The first 4 rows are patterns. Each new row is the sum of 2 different patterns, raised or lowered, with some noise. Before adding, each is slid sideways (what falls off one end comes back at the other) and multiplied by a number that may be negative. Names go in the order of the patterns.
Known rows, each followed by the names of its patterns:
+1.39 -1.01 -2.12 -1.23 -1.71 +0.01 +1.10 -0.65 +0.12 +0.20 -0.75 +1.13
 -0.30 +0.64 +2.41 -2.27 -0.38 +0.51 -0.35 +1.92 -0.16 -0.88 +1.34 +0.44
 +1.19 -0.72 +1.23 +0.76 +0.53 -1.50 -0.12 -0.17 -1.13 +1.84 +0.43 +0.15
 -0.31 +0.01 +2.34 -> fur
-2.14 -0.55 -4.42 -1.46 -0.39 +0.24 +0.66 -0.01 +0.20 -0.73 +1.25 +0.31
 -2.06 -0.50 +0.19 +1.54 +0.13 +2.61 -0.96 -0.25 -0.03 -0.92 -2.88 -1.17
 -1.16 +0.71 -0.11 +2.11 +3.27 -2.59 +0.98 -0.99 -1.09 -0.47 +1.12 +0.75
 -2.26 +0.39 +0.27 -> bebi
-1.10 -0.48 +1.38 -0.76 -2.62 +0.62 +0.50 -0.24 +0.38 +0.25 +1.87 -0.60
 +1.49 +0.80 +1.53 -0.82 +0.82 +0.40 +0.84 +1.22 +0.20 -1.68 -2.73 +1.77
 +0.67 -2.23 -2.43 -0.86 +0.27 -2.15 -0.61 +0.17 -1.35 +2.21 -0.08 -1.31
 -1.11 -1.84 -0.25 -> Zuge
-0.80 -0.94 -1.44 -0.90 -1.17 -1.12 +2.06 -1.73 -0.10 -0.06 +0.15 -1.43
 +1.39 -0.88 -1.48 -1.36 -1.40 -0.43 -0.06 +0.67 +0.88 -0.88 -0.61 +0.04
 -1.38 +1.08 -0.69 -0.13 -1.86 -1.46 -1.13 +2.00 -1.43 -0.65 -1.16 +0.64
 -0.66 -2.54 +2.11 -> kosa

New rows, each followed by the names of its patterns:
-1.49 -1.28 -1.35 -2.08 +0.02 -0.29 -1.78 -1.62 -1.84 -1.00 -0.13 -1.82
 -1.42 -1.54 +0.40 -1.63 -4.91 -1.51 -0.47 -1.46 -4.35 -4.07 -3.01 -2.03
 -1.07 -3.28 -1.13 -2.37 +0.80 -2.57 -1.06 -3.00 -4.03 -2.66 -3.41 -2.05
 -0.05 -1.24 -2.50 -> Zuge kosa
+0.82 -0.53 -4.08 +0.68 +0.20 +1.03 -0.13 +0.72 -0.98 -1.86 +2.35 -1.52
 -0.21 +0.68 -0.78 -0.95 +0.66 -2.74 +0.74 -0.74 -1.59 -0.04 -1.64 +0.69
 +1.50 -1.85 -0.86 -0.96 -0.51 -0.08 -1.21 -0.50 -0.26 -1.12 -0.74 +2.67
 -2.70 -0.81 -1.07 -> fur kosa
-2.90 +0.35 -1.49 -1.70 -1.62 -2.08 -1.90 -0.86 +0.81 -2.23 -1.63 -1.00
 -1.83 -1.54 +0.20 -1.60 -1.62 -0.73 -1.48 -0.73 -1.18 -0.35 -1.13 -2.97
 -0.32 -1.28 -1.56 +0.33 -1.22 -1.44 -2.58 -1.13 -1.96 +0.45 -1.10 -1.11
 +0.03 +0.12 -1.22 -> bebi kosa
-1.87 +0.69 -2.42 -2.33 -3.30 -0.87 -2.40 -4.26 +0.48 -3.00 -2.53 -3.39
 -3.62 -1.85 -2.69 -0.02 -3.19 -2.62 -1.67 -1.17 -3.64 -0.58 -3.07 -2.88
 -3.53 -3.39 -2.42 -1.16 -1.04 -0.83 -2.07 -3.07 -1.88 -3.09 -0.58 -2.39
 -2.83 -4.11 -2.71 -> fur kosa
-0.89 -1.40 -1.15 -1.82 +1.27 -0.36 -1.23 -1.14 -1.12 -2.15 -1.09 +1.91
 -2.19 -1.03 -0.64 -0.84 -1.85 -0.70 -0.98 -2.44 -2.01 -2.43 -0.61 -1.21
 -0.44 -0.50 -1.90 -1.29 +0.10 -0.29 -0.85 -1.52 +0.30 -0.74 -1.29 -1.61
 +1.62 -1.37 -1.25 -> Zuge kosa
-2.60 -1.58 -3.75 -2.54 -2.71 -3.55 +1.16 -3.63 -1.20 +0.54 -3.95 -3.50
 -0.04 -3.00 -1.27 -3.28 -3.93 -0.90 -1.44 -0.05 -1.68 -1.41 -1.65 -1.27
 -4.58 -0.99 -2.61 -3.02 -1.69 -2.75 -2.76 -0.36 -3.15 -0.08 -1.53 -2.16
 -4.46 -5.34 -1.54 -> fur kosa
-3.03 -3.39 -1.68 -0.92 -2.36 -2.35 -1.38 -2.94 -1.08 -2.57 -0.94 -0.06
 -3.92 -2.46 -1.87 -2.19 +0.46 -0.91 -3.22 -0.97 -0.55 +0.14 -2.03 -0.79
 -0.34 -1.12 -3.12 -1.40 -2.77 -2.71 +0.30 -0.96 -0.96 -1.99 -1.38 +0.42
 -1.12 -2.32 -2.62 -> fur Zuge
-1.58 +0.89 +0.66 +2.12 +0.56 +2.54 -0.01 +1.50 +2.29 -0.74 -1.87 +0.97
 +1.10 +1.96 +0.67 +3.75 +4.04 -1.43 +2.38 -1.04 -0.02 +1.19 +2.36 +2.45
 -0.96 +1.79 +1.41 -1.65 +0.77 -1.66 -0.63 +0.32 +1.21 +1.27 +0.78 +0.12
 +0.56 +1.29 +0.82 -> bebi Zuge
+2.32 -0.05 +1.95 +2.87 +3.09 +3.68 +1.83 +2.48 +2.39 +0.46 +3.13 +3.46
 +1.61 +0.83 +1.48 +1.30 +2.81 +0.09 +2.22 +0.49 +1.82 +0.75 +1.38 +2.54
 +1.42 +1.11 +0.55 +1.49 +2.58 +3.31 +1.84 +0.76 +3.52 +3.67 +2.67 +1.18
 +4.14 +2.04 +1.28 -> Zuge kosa
-0.63 -1.32 -0.84 +0.20 +0.56 -2.87 +0.12 +0.20 -1.67 -0.47 -3.74 -1.60
 -1.14 -0.77 +0.25 -0.31 -0.42 -0.63 -0.07 -0.04 -2.08 -0.24 +0.07 +1.07
 -1.25 +1.94 -1.04 -0.34 -0.82 -1.03 -1.80 -2.25 -1.11 +0.27 -0.10 +1.41
 +2.42 -2.15 -0.59 -> bebi kosa
-1.54 -2.61 -2.56 -2.11 -2.65 -1.30 -3.16 -2.15 +0.12 -2.78 -2.43 -2.95
 -2.47 -3.16 -1.66 -2.39 -1.61 -1.38 +0.20 -1.68 -0.91 -2.31 -1.93 -4.14
 -4.38 -0.56 -3.31 -0.83 -1.32 -1.75 -3.12 -2.68 +0.18 -1.88 -2.79 -1.68
 -2.32 +0.03 -1.27 -> fur bebi
-1.49 -1.23 +0.20 +0.32 +0.44 -0.48 -1.45 +0.00 -1.88 -0.84 +0.65 -0.06
 -2.16 -1.26 -2.45 +1.77 -0.88 -1.60 -1.51 -0.41 -0.33 -3.30 +1.23 -1.25
 -0.14 -1.36 -0.88 -0.50 -2.39 +1.37 -1.86 -0.05 -0.26 -1.56 -2.38 +1.67
 +0.36 -0.74 -0.31 -> fur kosa
-0.16 +0.98 -0.41 -1.06 -2.58 -1.69 -2.50 -4.79 +0.68 -2.69 -0.34 -0.66
 -1.93 -1.65 -2.31 +0.19 -2.25 -1.94 +0.07 -1.27 +3.29 -0.78 -1.09 -1.64
 -1.95 -1.96 -1.03 -1.09 -3.07 -2.17 -0.08 -1.14 -1.62 -2.57 -1.18 -4.07
 -0.76 -1.14 -1.92 -> bebi kosa
+4.26 +0.42 +1.03 -0.18 -0.16 -2.13 -1.05 +0.87 +1.88 +0.81 +2.71 +4.14
 -0.22 +2.74 -0.82 -1.61 -0.45 +0.85 +1.55 -0.62 +0.83 +1.25 -1.08 -0.16
 -2.72 -0.81 +0.93 +2.69 +0.02 +0.60 +1.40 -0.09 +3.35 +1.03 -1.77 +1.29
 +1.33 +3.18 +0.48 -> fur bebi
-2.24 +0.59 -1.36 -1.72 -1.76 -1.41 -0.14 -2.64 -2.05 -0.84 -1.22 -3.09
 +0.88 -0.65 -3.60 -0.25 -3.21 -1.56 -1.26 -1.82 -3.09 -2.09 -0.14 -1.80
 -1.40 -1.90 -0.59 -2.13 -2.33 -0.28 -2.77 -2.11 -0.96 -2.30 -1.34 -3.51
 -1.60 +0.03 +0.64 -> fur kosa
+0.42 +4.00 +0.17 +2.43 +0.53 +1.73 +2.07 -0.31 +4.59 +0.52 +1.73 +0.88
 +1.34 -0.38 +0.63 +3.65 -0.59 +2.95 +2.08 +2.06 +0.25 +3.07 +2.55 +1.38
 -0.16 -1.02 +0.50 +0.54 +2.34 +3.35 +0.50 +1.25 +1.99 +0.00 +3.63 +0.89
 +2.12 +1.65 -1.18 -> fur kosa
-0.18 +1.02 +1.20 -1.13 +1.31 +0.21 +1.52 +1.04 -1.73 +3.51 +1.18 -0.91
 +1.36 +0.28 +0.29 +1.10 -0.76 -0.16 -0.85 -0.04 -0.36 -1.15 -0.58 +0.99
 +1.13 +0.11 +1.34 -1.84 -0.66 +0.21 +1.88 +2.21 -2.92 -1.25 +2.87 +4.12
 +2.24 +2.03 +1.85 -> fur Zuge
-0.01 -1.54 -1.14 -0.21 -0.63 -1.85 -1.38 -0.37 -2.41 -1.35 -3.45 -1.06
 -1.31 -0.85 -0.94 -1.33 -0.80 -0.36 +1.00 -1.41 -2.03 +0.06 +0.33 +0.32
 -0.86 +1.35 -0.86 -0.87 -0.14 -2.21 -2.00 -0.75 -0.80 +0.38 -0.73 +0.64
 +0.91 -2.56 +0.00 -> bebi Zuge
-0.53 -3.25 -1.75 -0.12 -1.24 +1.73 +0.65 -2.90 +0.67 -1.13 -0.53 -1.75
 +0.60 +0.10 -1.70 -1.84 -0.87 -2.12 -2.04 -1.76 -1.35 -0.94 -0.99 -0.56
 +0.95 +0.37 -2.05 -1.89 -1.71 -3.31 -1.16 +0.04 -0.55 -0.75 +0.57 -1.96
 -0.15 -1.15 -0.85 -> fur bebi
-0.04 -0.84 -0.15 -0.06 -0.94 -2.32 -1.42 -1.37 -1.01 -0.85 +0.24 -1.67
 -0.21 -0.24 +0.42 +0.04 -1.40 -1.06 -1.21 -0.80 -0.29 +0.49 -1.24 -0.14
 -1.52 -0.80 -1.87 -0.17 -0.44 +0.07 -2.07 +0.76 +0.74 -1.14 -0.89 -0.86
 +0.26 -2.32 +0.02 -> bebi kosa
